All groups share one centre, and each spreads out both ways along 13 directions, with some noise.
Known rows, each followed by its group:
[  3  11 -34 -10  -2 -11   0  20  12 -13  20   6   3   5   7  -5 -14]
J621
[ -1 -24 -24 -34 -10 -21   5   3 -18   1  16  -1  19  -6  -8  13   5]
J270
[ -9 -13  11  -9  -3  -6 -14  -7  22  -5  -6  41 -16  21  -1 -16  13]
J270
[ -8   8 -16 -13  -7 -10  -9 -17  11  32   1  12   4  -4  12  -2  21]
J731
[ 18   2   5 -13  10 -18  -3 -26 -11   6  16 -13   2  15 -13   0   1]
J731
[  6 -18  20 -15   2   6 -14   1  29  20  -4 -12  -9  -4  -7  11  -7]
J731
[ -1   5  19  20  -9  17   8   9  25   1 -15  15   3  -8  -4 -26   6]
J976
[ 17  -9  17   8 -12  24  -2 -14  23  -8   9  24  -2  18 -13   9 -22]
J731
[ 11  -4 -23 -17 -10  -5   5   6 -13  16  13 -12  -5 -13  20  17 -12]
J976
[ 21  -6   5 -20   1 -22  18  12  -3 -11   8  -4  22  22 -13  24  -1]
J621
[ -9  -1  -8 -22  11 -17 -11  -4   0  10  10 -16 -23 -19   0 -25  -1]
J731
[  2  25   0  17   3   0 -14  -4  12   9  13 -19 -14 -14  21   9 -12]
J621
[  2  10 -19  -6  -7  11  15  28  26 -11  -1   3   6  21   9  -2 -14]
J731
[ -3   9   4  14  -7  -7 -14  23  26   0  -8  11   3  -3  -4 -19 -28]
J731
[  4  -6  13 -18   8  -3  13  19   1 -19  -9 -17   1  26 -12 -12  37]
J270
[ 35  21  -2   0 -25  10  39   9   4  -5   4  -9  -3   7 -14 -15  -6]
J976
[ -6   5   9 -23  10   3  14   4  18   6   9 -25   8  -5   3 -16   1]
J731
[  2 -19   7  -1 -27 -11 -19  10  12  19 -12   7   7   4  -2   6 -18]
J731
[-12  -3 -12   9 -21  -8 -26  -5  12   2   6   7   0   5   5 -18 -27]
J976
[-10 -30 -10 -28  14   3   1   6   8 -10   9   1  13   9  -3  24  -2]
J621
[ -2  10  -2   2  -6  35  19  16  20 -10 -22  -9 -15  27   6  -6  13]
J270
[ -8 -11 -19  14  -5  11 -17 -18   8 -13   1  -9   8   6 -37  31  10]
J621
[ -1 -12  10  -7  -9  -5  -2  16  11  18   5 -14  16 -26  10 -20 -16]
J270
[  8 -19  -9   3  15  15  -5  -4  -2  -5  14   0  14  20  25 -14  12]
J621
[  5 -15  10 -13  -6  -9  -8  -4   4   6  -1  -9   5  14 -12  20 -11]
J621
[ -1 -10  -4  -4 -24   6   6  -1  -2 -17   0   3   0   5 -29  17 -28]
J976
[  3 -22  23 -13  -5  -7   9   1  -2 -13   3  14 -19   3   2 -39  -8]
J731
[  2  -2  14 -11  15 -18  14  -2 -14   8 -14 -10 -24 -15  -3  25 -28]
J270
[  9  -3 -15 -15  -8 -18  -1   7  -1  30  -3   3  16 -15  -2   1   3]
J976
[ -3  23 -21  13   4 -21   5  28   1 -11 -13   3   2   4   4 -17   0]
J731
[ 29 -23  18  -7  20  -2  -1   5  21  -6  39 -16  10 -16   0 -10 -22]
J270
[ 19   3   5 -16  -4 -11   9  -7  28  -1  -3  33  -3  24 -24 -17   2]
J731
[ 13 -34 -17 -23   4  -3 -16   5   8 -26  40  -3   5  13 -12  -6  16]
J270
[ -9   8  -5   4  10   7  -2 -24   8 -12  -8  12 -19   2 -33  12  10]
J976
[ -6  -7 -28  -2 -11  24   5  12  12   3 -11  18  -7  -7  -4  18  -1]
J976
[ 21  -7 -27  14   9   4 -19   7  -1 -13  19 -22  10  27   8  -7   9]
J621
[  6 -22   0  -6 -10  17   6 -11  -1  -3  19   4 -12  -4  22  11  17]
J270
[ -2  11 -37   6 -39  -2  -4 -13  -1 -16  17  21  -9   0 -20 -11 -13]
J270
[ 10  23  -3  10   2   8   2   2  21  23 -19  21  -2   3   3  -5   6]
J976
[  8  19  15  10   8 -18  -4   9  -3   7 -12 -30   5  -1 -16  -6 -27]
J270
[  3 -12  22   5   4  21   8  14  11 -16   8 -20 -22 -26  -2  -6 -21]
J731
[  4  -7  -2  -1   1 -27   7   2  -4  -7  -2  38  24   1 -16  -2  11]
J731
[ -3 -24   8   1  23   6  -1  10 -18 -22  12 -18  12 -12  -8  17 -35]
J621
[  2  -7   0  -2 -23  23   0   8  16  16 -19  16 -12   8   7  11  -7]
J976
[ 27 -10  11 -18  -7   1  15 -15  28  11  14  43  -1  -5 -15   3  11]
J731
[  9  24  22  11 -13 -16  -3   4   4  18  -4 -22 -30 -32   4  -5 -11]
J621
[  4  15   6  17  35 -10 -23  14  15  -6   0  -8  -5   3   9  13   2]
J621
[ 10  10  36   0 -15 -22  18 -23 -18  14 -12  20   4  -7 -22  -5 -15]
J621
[ 19 -12   8   1 -23   0   7 -34  -3   9  25  18  -5  -4   9   9  -6]
J270
[-10  -6   6  -4   4  17   9   7  17 -10 -23  -4  -2  17 -24   8  10]
J270
[ 15   4  -1  27 -42 -13 -15  13  -6  -3  -1  -4   6   3  -9  18 -16]
J621
[ -6   1 -14   5  10  -6 -18  -7   3  -3   8 -10 -13 -11  -6  -5  -5]
J976
[ -4 -21  -2 -11  18  13   1  -9  20  -6   9   0  24  19  -4 -31  14]
J621
[  6  -6   4  -6   2 -10   4  -7 -17  -3   0   3  10  20   4  14  22]
J270
[ 14   6  17  -6  -7  -2  44  20 -11 -41  21   7  13   1  -4  -6 -27]
J976
[ 25   9   2   3   1 -29 -12  -5 -19   4   6  -9   8  18  -5  38  -5]
J621
[ 11   4  12  26  -7  24  10 -19  16 -14  -9 -16  -2  15 -31  -2   6]
J976
[  6   0 -22   4   0   3  -4   7 -11  16   6   6   0 -26  18   8  14]
J976
[  9 -16   4 -11 -26  -9   1  14   6 -10   1  35  27  28 -11 -16  -9]
J976
[ -1  -4 -39   4  19   5 -25  18  14 -11  10  -6 -18   4   8  -9  -4]
J976
[-11 -13   0 -17  -3 -24   8  20 -22   6  -5  10   7 -10  23   8 -11]
J270
[  4   3 -12   3  29  10   4  17   3  -3   0 -25  10  -5   0  18 -18]
J270
[ -8  -5  -9   7   8 -10 -26   4 -13   7  13  11   2 -14  25 -19 -29]
J621
[ 12  33 -19  13  32   7   2  -2  14 -13  19  -7   5  -3 -10  12  -7]
J731

New rows. What belongs after each?
[-21  -1  -6   7  -6   7 -21   2  20   8   5 -18 -17 -38   2  -5  -8]
J621
[ -2  15 -41  -2   0 -19 -17  12   5 -16  24 -17   0 -12 -20   8 -33]
J621
[-13  -5  -2  -8  29  15  15  10  12   0 -16 -19 -14 -27 -12  19   0]
J270
[  0 -20 -21  13 -11   7 -12  12   5 -19  -6  23   6  18 -17 -24  11]
J621
[-16 -11  -1 -14   8  -7  11   6  -3 -41  24  13  -4  -6  -1  -8 -10]
J976
[  8  13   3  15 -17  -7   7 -22 -14  12  12  13 -18 -23  21   1 -19]
J270
[ 14   0 -29  -1  11 -29 -13   6 -26  -8  21  -4  10  -2  -3  -3  -4]
J621
[ 15 -13  -9  -6 -10  -1  -2 -22  -6   3  31 -18 -16 -28  -9  11  -9]
J270
[ -4 -25 -13 -21 -18 -15 -22   3  11  17   3  22  21  10  -2  16 -10]
J731
[  9   2 -41  18  -6   2 -12   2 -12 -18  17   3   2   7  -5 -28  -9]
J621
[  4 -29   2  -1  -4  12 -23 -10  16  -2   2  25  -1  15 -17  33 -16]
J731
[  3   2 -24   8  -9  11   7 -10  -4 -23  19  12  -6  -3 -11  12  -7]
J270
[ -1  18 -10  11   4   2   1 -13   0  -8  -5   6 -26 -12 -26 -17  -8]
J621
[-11  11   2 -14   1   0   2 -25  31  15  14  14  24  17   8 -11 -13]
J621
[ -2  27  22   8  -5 -17  -5   7  27   9   2 -14   0 -17  -6 -12 -29]
J621
[  6   6  21   1  21 -19 -16   8  18   1 -14   6 -18  19  -4 -12 -33]
J270
[ 12   8  11  17 -12  21  -6 -11  38   3  -4  31  -2  14 -15   6 -15]
J731
[-15  -5  17 -15  -5   0  15 -16  12   9 -16  15 -13 -21 -21  26  21]
J621
[ -6   8  29  22  -3 -10 -12  11  11   1 -12   5   2 -20 -10  -8 -17]
J621
[ -8  -6  -3 -13   2 -10  -2  -3  10   0   5 -21  -1 -20 -26  10   0]
J621
[ -1 -18 -10 -10  -2  -5 -15  17   4  12   8 -24  37  -7  -8   1 -12]
J270
[-12   2 -13   6 -16   7   5 -13 -12 -12 -21  13  -2  21 -23  29  -1]
J270
[ -4   6   0   2  28  -1  -8 -17   8  -6   0  12   5  13 -16 -12 -11]
J621
[ 24  11   6 -10   6   2  19  -1  19  -9   6  -9 -15   9 -26  -7  -7]
J731
[ -4 -15   8  -8  10   6  15  23  18 -26   4   2  20   4  -8  17  -6]
J621
[ 15   6   4  -4 -11  -9  -3   0  12   3  13  -5 -31  -3  10 -27 -19]
J270
[-13   4 -21 -13   8 -13 -12  -1  -4   4  10 -23  -2 -15  -6  -3  -8]
J731
[  1  19   7   6   9   2  21  13  -6  -6 -16 -27  -8  -7 -10   2  -6]
J270
[ -4   3   1  11 -11  -4   4  28   5   2  -6  -7  29  -4  12   8 -12]
J731
[ -1  12  32  -6  -2 -15   3 -19  20  18  -3  -9  10  -4 -15  10 -10]
J621
[ -4  -9  12  -7  -7  -2   3   5  10   0  -2  28 -24   3  27 -16   1]
J270
[ 12  35 -11   3  12  -7  26   1   5 -12   2 -14  -5  -1 -16 -14   6]
J731
[ -2 -12  -7  -9  14  33  29   0  16 -10  -5   2  13   3  -8  25  16]
J270
[ 10 -30  12 -26 -26   2   0 -13   7  -1  10  12   7  28 -12  -3 -21]
J731
[  5   6   9  31  -3  23 -17 -15  19   4   9  -5  -5 -11   1  -7  -7]
J270
[ -6 -10  -2 -13 -14  -7  -3  20  18   4  -4  -2  -1 -11 -12 -14 -38]
J270
[-16  15   5  16   0   2   0 -21   5  10 -19  14   6 -16 -24   1  12]
J270
[ -7 -15  -5 -15   5 -20 -13  12 -12  -9   2 -15  -6   8  -1 -15 -18]
J731
[  1  10   2  -1   0  -9   0 -18  -8  -3  -4   9 -12  12  -7  -4  31]
J270
[ -5   7  16  -7  25   2  -7 -13  18   6  -6  14 -10  19   8   7 -19]
J621
[  5  -5   8 -13   1   0  34   8  -2 -13   2  -2 -14 -15  -1   3  -8]
J270
[ 13 -21  -3 -25  -6 -14 -13  12  17  -1  23  10 -28   7  25 -23 -22]
J270
[ -5  -2 -23 -11 -19 -19 -11  -5  -4  20  13   9   4  -9  19  -5 -10]
J976
[  9 -11   0  20 -39 -11  -3  22 -24  -8 -10  26  -2  -7  -3  -2  -7]
J621
[-13   5  -9  -5   8  -3  -2 -10   2  -7  -1  16  -6  -9 -19  12 -19]
J621
[  5 -18  -3 -10   9  -9 -18  12   5  10  11 -11   9   7  29   2  13]
J621
[  0  12 -12  28   3  17 -24  -3  14   0   3  -7   0   4   1   0 -16]
J270
[ -1  -8  -6   4 -18 -10 -10  18   5  -8  14 -25  12 -19 -15   3 -24]
J621
[  0  18   0  24  10  10  17 -14   2  -4 -10  16  24  -2 -18  24 -22]
J270
[-12  14  21 -19  11 -16  -3 -26  38  17  -6   0  11   5 -30   9  -8]
J621
[-22 -25   9 -18 -14  14   1 -26  11  17  -8  -2 -10 -21 -16  12  12]
J621
[  9 -27   3 -14  -2  13  -5   3  19  16  23 -31   2 -33   8  -8   2]
J270
[-10  12  12   4 -13   0  15   6   1  -8 -19  32 -15  15  18 -18  14]
J270
[  7  -4 -17  -8  16 -11  -4  10  15  -6  22 -20  21   3   1 -17  18]
J621
[ 33   3 -27 -17   0  -8  -4  19 -14  10  17 -10 -16   7  18  -5   5]
J976
[ 17   0  -7 -10 -16 -28   8  11  -3  -7  -2   8   7  10 -27   5   6]
J621
[ -7  -6 -15 -21 -14  -8  -7  14  11  -1  -7   7 -20  17   3 -16  -5]
J270
[ 19 -28  21 -15  10 -16 -11   0  -4   5  23 -13   4 -19 -12   8 -19]
J731
